There are 9 hidden switches. A switch that is on adds its own fixed numbers to the row, and there is some noise. The rows also spread widely along 12 directions, which tell nothing about the answers.
Some rows, each with its switches (1 for on, 0 for off) after it:
[ 20 -32  -1   7  23 -30 -14 -23   3  15  25  26  33  -5  -7 -57  13 -30
 -37  16 -14  22   3   0  29 -20  47 -24 -13  45  16  -6  -1   1 -17  -2
  21 -24   3  56 -23] -> 1 1 0 0 0 1 0 1 0
[-14  18   5   7  -8 -55 -16  17  10 -19 -24  24  27  24 -37  -4  38 -20
 -16   4  33 -41   5 -12  16   3  17 -15  16 -15  15  -2  57 -13 -26  23
   2  28  -6 -32   4] -> 1 0 1 0 0 1 0 0 0
[  2 -14  25 -24  27 -66  30  31  -4 -17 -21  -5 -20  23  18 -20  28 -29
  13 -25   0   3 -32  16  -7  32   9  24 -39   4 -29 -13  29 -21 -14  17
  11  14 -26  28 -25] -> 1 0 0 0 0 0 0 1 0
[ -2  -3   7  -7  21 -30   9  -8  -5   1  -8   6  28  15 -19  -6  28 -16
  16  -6  20 -10  11  22 -32  -7 -48 -29   6   2   2  -7  35   5 -11  25
  24  15  -8  14 -17] -> 1 1 0 0 0 0 0 1 0
[ -9  -5   6 -24 -31 -24 -16  -4  27 -20  -9   1  36  36  -7  14  17 -13
   0  -4  57 -72  10  -8  -2  -3 -43 -17  30  -1   5   4  57 -22   9  20
  25  24 -17 -25  26] -> 0 1 1 1 1 1 0 0 0
[ -2 -29 -11 -16 -15 -44  -9  -9  47 -10 -31   1  46  37  13   0  17 -22
 -16 -19   6 -29  22  37 -26  15 -10 -11 -10  37  -2   2  43 -18   4  23
  59  -2 -14  26   8] -> 0 0 1 1 1 1 0 0 1
[ -3  -9   1 -24 -18 -45 -34 -23  29 -25  11   7  50  39 -15 -25  38 -19
 -37  -1  31 -47  20   6  55   9  43   5  13  35  29  17  36   3 -13  -8
  22  -6  -2   7   5] -> 0 0 1 0 1 1 0 0 0
[  7  13  -8  -8  20 -27 -13   7 -18  14  46  28  -2   2 -17 -21  31 -16
 -14  11   9   1 -18 -17  18 -38  -3 -18  -5 -15  21 -24  14   1 -27 -10
 -25  10  -9  12 -21] -> 0 0 0 0 0 0 0 0 1
[  4 -16  15 -10 -30 -34  16  20   7 -20  -5  16  48  13 -13   2   3 -13
  -4  30  22 -36  -3  -7  10  21 -13 -44  20 -17  22 -20  17 -34 -38  45
   8   3 -28  -7  14] -> 1 0 1 1 0 0 0 1 1
[ -3 -46  13  -8  18 -22  46 -10  19  25   3  -2  30   0   6 -40   5 -12
  11 -14  -5  16  -6  26 -10  -2   1 -22 -21  46 -12   7  14  -4 -10  24
  36 -24 -17  55   3] -> 1 0 0 1 0 1 1 1 0
[  9   8  28  -2 -12 -45 -26  -7 -30 -33 -20 -16  48  40 -32  -2   2 -18
 -30   2  52 -45   3   6  27   7 -32 -33  27 -40  25  -9  46   3 -49  36
  16  12   7 -43  -3] -> 0 1 1 1 1 0 0 0 0
[-28   7  -3  25   5 -24   9   2   1   4   5  27 -19  -8 -44 -36   0  -6
  -1  14  54 -19 -14 -39 -10 -58  -6 -27  13 -37 -24 -13  49 -56   4  21
   4  14 -15 -14  17] -> 0 0 1 1 0 0 1 1 0
[ -7  -1   6   0  -2 -23  -5  -1  28  16 -23  10  37  33  12  13   8 -21
  -3  -6  10 -38  -1  10 -27 -11 -51 -36   2  32  -7  -6  63 -18   3  27
  42  19 -13  -6  22] -> 1 0 1 1 0 0 0 0 1
[-11 -27 -15  -5 -22 -14  28  -1  24 -16  13  31  42 -13 -15 -16   9   5
   9  26  18 -29  18  -9  11  17   8 -20  20   0  13 -15   5 -31  10  11
   5  -2 -34  15  -1] -> 0 1 1 0 0 0 0 1 0
[-17  23 -22  -2  15 -29 -33  -2 -14  -4  -4  25  15  19  -6  13  -3  -8
 -31 -17  10 -26  10  22  -4  -2 -20  -6  12 -14   3  -3  32  12  16  -8
  22  38   5  -1 -22] -> 0 0 1 0 0 0 0 1 0
[  2  -7  29   4  -3 -14  12  13  -9 -13  -7 -12 -16  17  34  -3 -31 -16
 -14  -4   9 -28 -42 -16  19  21 -37   6  -4 -16 -35 -30  32 -30  15   7
  11  28 -21 -17  -4] -> 0 0 0 0 1 0 0 0 0
[ -6   7  -1  -6 -15 -28  -6 -17 -26 -38  23   2  24   6 -51  -3  24   8
  -3  25  67 -34  24  -5  12 -16 -30 -26  39 -63  19 -27  25 -11 -29  14
   2  -2 -11 -28 -13] -> 0 0 1 0 0 0 0 0 0
[  0  -5  -7   9   4 -56  -7  27  14  -9 -75  15  24  31   2  16  -7 -28
  -7 -36  -1   0  16  55 -81  21 -40 -29 -13 -27  -7 -13  42 -20 -17  56
  52  20  -7  15  -9] -> 0 0 1 1 0 1 1 1 1
[  6 -24   4 -40 -26 -56   4   8  31 -51 -36   1  24  19  10  -2  17 -20
 -17  -8  33 -24  27  27  -3  65  22  16  -3   7  10   0   9 -29  -1  20
  34  -9 -30  29   9] -> 1 0 0 0 0 1 0 1 0
[ 28 -29  -7 -37 -24 -23 -31 -10  20 -27  15  12  39  26  12 -22   4 -26
 -15  -8  29  -6  27  24 -18   2 -18 -29   2  10  52  -4 -10 -18 -27  23
  38 -27 -14  54  21] -> 0 0 1 0 1 0 0 1 0
[ 19 -33  23 -25  -9 -32   5   4  13  -1  38  -1  24  30  15 -23  20 -26
   2  15  14 -31 -29 -19  28 -16  -5 -17  -5  26   5 -23  28 -32 -32  18
   2  -8 -23  18   9] -> 0 0 1 1 1 0 0 0 1
[ -1  -8 -11 -23   3 -49  -6  -5   5 -28 -43  -3  32  29   0  20  10 -16
   5 -18  26 -30  31  49 -51  24 -51  -3   1 -15 -12 -15  42 -11  14  28
  50  16  -8  13 -23] -> 0 1 1 1 0 0 0 1 0
[-11 -11  -1 -16   5 -45  11  -1  11 -22 -16   1   6  11  -7  -3  26 -12
   3 -11  26 -18  13  21 -19  14 -14   4   0  -2 -20 -10  31 -18   8  13
  32  12 -19  16 -20] -> 1 0 0 0 0 1 0 1 0
[ 11 -11   7 -33 -13 -59  -3 -12 -13 -48   3   1  21  12 -38 -11  29  -6
 -19  19  52 -24  23  15  29  24  18   0  27 -35   7 -16  11  -8 -35  14
  10 -11 -18   2 -26] -> 1 0 0 0 0 1 1 1 0
[  6  -9   0 -27  -4 -33 -23 -36  -3 -24  46  10  19  21 -27  -1  38  -4
   5  36  51 -51  18  -6   8 -34 -23 -10  43  -2 -17 -31  42 -19  -3  -1
  21  11 -13  -1 -27] -> 1 0 1 0 0 1 1 1 0
[ 16 -30  28  17 -18  -7  21  15  10  -4 -11  15  37   2  18 -22 -35 -24
 -10  22   0 -18 -20 -20  16  19 -20 -45   4   3   4 -22   9 -36 -12  42
  10   0 -22   5  12] -> 0 1 0 1 1 0 0 1 0
[ -7 -38  24  -2  30 -42  50 -21  -7   3  28 -34  10  22  -2 -37  35  -3
  15  -2   0   0 -18  14  19 -10   7  10 -12  18 -33 -22  26  -8 -24   2
  13 -16 -15  23 -35] -> 0 0 1 0 0 1 0 0 1
[ -2  23  23   4  22 -43  11  66 -22  16 -32  29  50  43   2  40  23 -26
  36 -28 -40 -20 -22  35 -38  26 -59 -48  -5 -18  26  -8  46  35 -52  57
 -10  68  -9 -18 -33] -> 1 0 1 0 0 0 0 1 0

New rows, each followed by its switches (1 for on, 0 for off):
[-12 -15   6 -31  -3 -15  28  18   7  -3  43  18  12   0  -5 -29  17  -2
  13   2  33 -24 -23 -29  38   0  18  -7   8  -2  33  15  -1 -19 -13   1
 -25  -4 -33  21  25] -> 0 1 1 0 0 0 0 1 0
[-19  -2 -15  -4  10 -16  11 -20   0   8  -1   7  24  -8 -28 -14   9  -3
  -8  -6  36 -10  18   9  -6 -18 -28 -22   6 -10   5  -1  27   2  11   4
  18   0  -9   7  -6] -> 0 1 0 1 0 0 0 0 0
[-13   2  17  35   2 -18  15   1 -19   2 -24   7  24   1 -18 -18 -18 -10
 -21   4   1 -10  -9   8  12  14 -18 -41  12 -22  -6  -7  22  -3 -21  28
  24  24  -3 -17 -13] -> 1 0 0 0 1 0 0 1 0
[ 11  14   2 -23 -28 -38 -32  16  14 -24   5  35  17  19 -34  16  33 -22
  12  30  74 -49   9 -28 -34 -37 -50 -46  28 -42  22 -34  57 -46 -28  43
   1  16 -24 -24  23] -> 1 0 1 1 0 0 1 0 0
[ 11  -9  -4 -24  14 -29 -32  -8  17  14  14  15  21  29  27 -10  19 -34
 -19 -14   0 -12  -7  11  -2 -16 -10  -9 -21  51  13  -4  34   0   1  -4
  34   4  -3  39   6] -> 1 0 1 0 0 0 0 0 0
[ 24 -17  20 -20   3 -60  -2   3 -55 -37  25 -12  25  23 -26  -2   5 -12
 -19  15  29  -7  -9  16  37  11   3  -7  16 -63   8 -42   6  13 -65  21
 -10 -10  -3  -6 -51] -> 0 0 1 1 0 1 1 0 0
[ -1   3 -12 -20 -16 -27 -13   0  17  -7   6  24  33  14  -8  -1  17 -12
 -24   8  21 -31   7   5  10   4  -3 -20  12   7  29  -5  25 -10 -13   6
  18   9 -16   8  14] -> 1 0 1 0 0 0 0 0 1
[ -8 -39  37  20  -5 -19  59  -1   4  -6  -2 -23   6   1  -7 -44   0  -8
  20  13  26  -8 -30 -18   4  -7 -18 -30  -1  -7 -26 -22  33 -48 -26  42
  24 -10 -24  -5  17] -> 1 0 1 0 1 0 0 0 0
[  8  -6  12   6   4 -38 -29  16  10  -2 -15  25   6  22   8 -38 -23 -40
 -44 -13  24  -7 -24 -21  14 -11  33 -17 -10   3  13  11  26 -32 -15  20
  16   0   0  21  27] -> 0 1 1 1 0 1 1 1 0
[-20 -15  -6 -27   8 -30  36   9   6 -17  15  -5 -32   1  23 -10  -3   2
   2 -14  16 -22 -30  -3  20  23   9  42 -17  -7 -43 -22  22 -32  39 -23
  10  15 -34  15 -10] -> 0 0 1 0 0 0 0 0 0
[ -1  -8  32  -5   4 -17  16   2   3   9  10 -12  22  39  19  13  12 -17
  18   9  12 -48 -30 -12   1  -8 -62 -23  14  18 -16 -22  56 -16 -12  22
  15  27 -21 -20   6] -> 1 0 1 0 0 0 0 0 1
[  9   0  -2  17  -6 -44 -21   4 -13 -21 -17  18  23   6 -20  -3   2 -20
 -26  15  19  -8  11   6 -10  -4  -9 -32  10 -37   8 -36  26 -20 -27  29
  24   8   0 -11 -19] -> 1 0 1 0 0 1 0 0 0
[  8  17 -33 -16  -8 -35 -40  15   0 -14   8  41  -1  11  -9   3  -2 -21
 -41  -1  13 -17  -1  10  -5  -5  -5 -12  10 -44  10 -28  19 -14  -6  -2
  10  30  -7   4 -16] -> 0 0 1 0 1 0 1 0 1
[ -1 -15 -31 -29  -9 -25   4  28  31   3  -6  42  10 -11  14   1   6 -19
  -8 -13  -7 -14  -3  11 -17  20  -7  -5 -22   1   2 -18  13 -13  29   1
  10  21 -29  32 -10] -> 0 1 0 1 1 0 0 0 0
[ -2 -17  14   6   3 -46  35  58   9   2 -27  24  -4  10  18 -19 -16 -29
  -3  -6 -23 -16 -58 -15  11  29  17  -8 -20 -17 -21 -20  25 -44 -13  29
  -7  36 -30   0  -7] -> 0 1 1 1 1 0 0 1 1
[ 13  -6  -5 -19  -4 -44  -1  34  -2 -23 -18  32  31   9 -10  13  10 -24
  10   3   8 -13   7  22 -37  26 -31 -30   6 -37  24 -29  12 -13 -26  41
  10  24 -18  10 -21] -> 1 1 1 0 0 0 0 1 0
[-11 -25  -1 -41  -9 -35   4 -38  41 -16  43   5  36  27 -12 -36  57  -3
   9  17  51 -50  21  -9  40 -10  35  15  13  59   2  15  37 -22   7 -14
  14 -22 -29  29  15] -> 0 0 1 0 0 0 1 1 0
[ 11 -52  30 -33  -4 -29  14 -23  29 -12  12 -23  15  31  29 -32   3 -21
   2   3  39 -26 -15  -1   7  -5  -1   3  -4  53 -28  -4  35 -45   2  18
  46 -28 -25  40  27] -> 1 0 1 1 0 1 1 1 0
[ -5 -29 -21 -28  -6 -44  25  41  44  -1  -7  51   4 -15  23   0  19 -19
   2   7 -28 -15 -10   3  -1  33  41  13 -32  29 -21 -28  14 -34  32  -1
   6  20 -42  47 -21] -> 1 0 0 1 0 1 0 1 0
[ 21 -18  16   2  15 -31 -31 -22  -8  10   8   4  43  32 -11 -33   6 -36
 -21   4  14 -10  -5   9   0 -35 -24 -47   3  26  14  -6  39  -8 -37  32
  40  -1  13  20  -1] -> 1 1 1 1 1 0 0 1 0
[-13  -4  -3  18  15 -33  -3  -2  20  16 -16  32  79  30 -23  -2  41 -13
  13  -8  -9 -25  31  27 -23 -10 -22 -45  13  29  26  13  46  24 -15  29
  19  24   3   4 -19] -> 0 1 1 0 0 1 0 1 0
[ 49 -33   1 -52   9 -32 -44   2  24   7  22  14  30  46  62   0   9 -50
 -10 -13 -11 -14  -7  14 -17  -9 -24  -3 -35  63  17 -24  22  -7   6   3
  29  -7 -11  63  -5] -> 0 1 1 1 0 0 0 0 0
[  4 -29   7  -3  -3 -35  10  -6  -1 -20  12  -2  15  16  14  -9  -4  -7
 -17  21   1 -27 -10  -1  28  14   7   6  12  -2 -27 -37  16 -33   7   0
  20   8 -19  10 -27] -> 0 0 1 0 0 1 0 1 1
[ 30 -17  -5 -37  31 -66 -21 -13 -20  -4  14   2  12  17 -20 -26  35 -35
 -22 -17  12  29   7  44 -10 -15  12  -2 -29   3  11 -19  12  22 -46  11
  22 -24   5  54 -42] -> 1 0 0 1 0 1 1 0 0
[ 16 -22  56  -1  -1 -41  10  16  32  -8 -50  -4  48  61  30  -2  26 -41
  26 -13  10 -31  -7   9 -30  24 -39 -22  -5  38   3   4  57 -19 -25  58
  23   9 -23   4  12] -> 0 1 0 0 0 1 1 1 0
[  4 -36  24  22  13 -18  47  -7 -24   3 -12 -14  17  -5   3 -33 -35  -8
  -7   4   3  19 -17  17   2  11 -19 -26 -12 -14 -23 -25   5 -17 -18  36
  26 -19 -12  20 -14] -> 0 0 0 1 0 0 1 1 0
[ 11   6  22  -5  30 -45 -11  30 -15  11  -2  15 -21  23  20 -16   3 -37
 -27 -18  -8   4 -53  -8  21  -1  17   6 -25   5 -14 -10  33   0 -15  -4
  -2  26  -5  11 -16] -> 1 0 0 0 0 1 1 0 0
[  6   2  -1   3  -4 -24 -14  20  15  -5 -49  22  35  30  30  21 -22 -26
 -33 -22 -15 -14   6  34 -26  40 -26 -24   5   1  12  -1  19   2   1  24
  33  25 -10  14   2] -> 0 0 0 0 0 1 1 1 1
[-42   0  -5  34  -6  35  54  11 -11  34 -13  10  50 -25   3   0 -57  20
 -20 -21 -11  -5 -16  10  18  29 -32 -59  16 -12  30  24  -4  22   4  18
  18  17 -11  -6  39] -> 1 0 1 0 0 0 0 0 0
[ 10  -1  34  -3   8 -21 -19 -12 -16 -15  12 -11  20  46   5  -6   5 -20
   3   5  46 -36  -6 -13  -6 -26 -57 -27  19  -5   9 -15  41 -21 -25  27
  17   5  -4 -11  14] -> 0 0 1 0 0 0 0 1 0
[ 20 -27   2   6  -8 -19  10   7   8   7   0  29  42 -13   9  -4  -7 -22
 -11  42 -16 -11  -6  -2   5  11 -12 -36  -6  13  -4 -45  18 -19   4  20
  12   3 -20  12 -25] -> 1 1 0 1 0 0 0 0 0
[-21 -11  19   0  13 -29  36  17   6   9   2   5   7  13   7 -32  14  -7
   4 -18  -8 -18 -32  -4  40  21  20   7 -17  24 -10  16  23  -3  -1   1
  -4  20 -23  12  -1] -> 0 0 0 0 1 0 0 1 0
[-23  -4   8  31 -31 -12  46  26   9 -19 -48  28  37 -22 -13  -4 -30  -1
 -15  23  11 -29  -3 -14  18  60   0 -40  23 -32   4  -8  11 -31   8  38
   6  23 -31 -26  14] -> 1 1 0 0 0 0 0 1 0
[  9 -32  46 -30 -15 -30  37  26   1 -32  -1 -21  14  33  28  -9  -7 -20
  19  -8  25 -33 -38  -1  11  41 -21  -9  -1  -6   0  -8  13 -36 -34  37
  13   6 -36   5  22] -> 1 0 1 0 1 0 0 1 0
[ 13 -17  41  -7 -33 -28   7  30  26 -23 -24  13  25  34  22  19   8 -28
  23  23  26 -66 -18 -28 -15  11 -52 -34  16   2 -17 -32  59 -53  -9  53
  14  35 -34 -26  14] -> 1 0 0 1 1 1 0 1 0
[ 17 -24 -28 -20 -13 -26   0  34  24  -1 -14  49  33 -12  20  16 -10 -22
 -11   5 -18   1  11  25 -33  30 -14 -18 -13  -9  13 -37   3  -9  16  17
  12   9 -29  37 -24] -> 0 1 0 1 0 1 1 0 0
[-19 -30   3  72 -11   3  50   4 -22  13 -17  24  58 -38 -35 -24 -52   9
 -17  35 -17  11   5   0   8  -1 -14 -83  24 -38  -3 -28   1 -16 -21  51
  26  -2  -4 -12 -13] -> 1 0 1 1 0 1 0 1 0
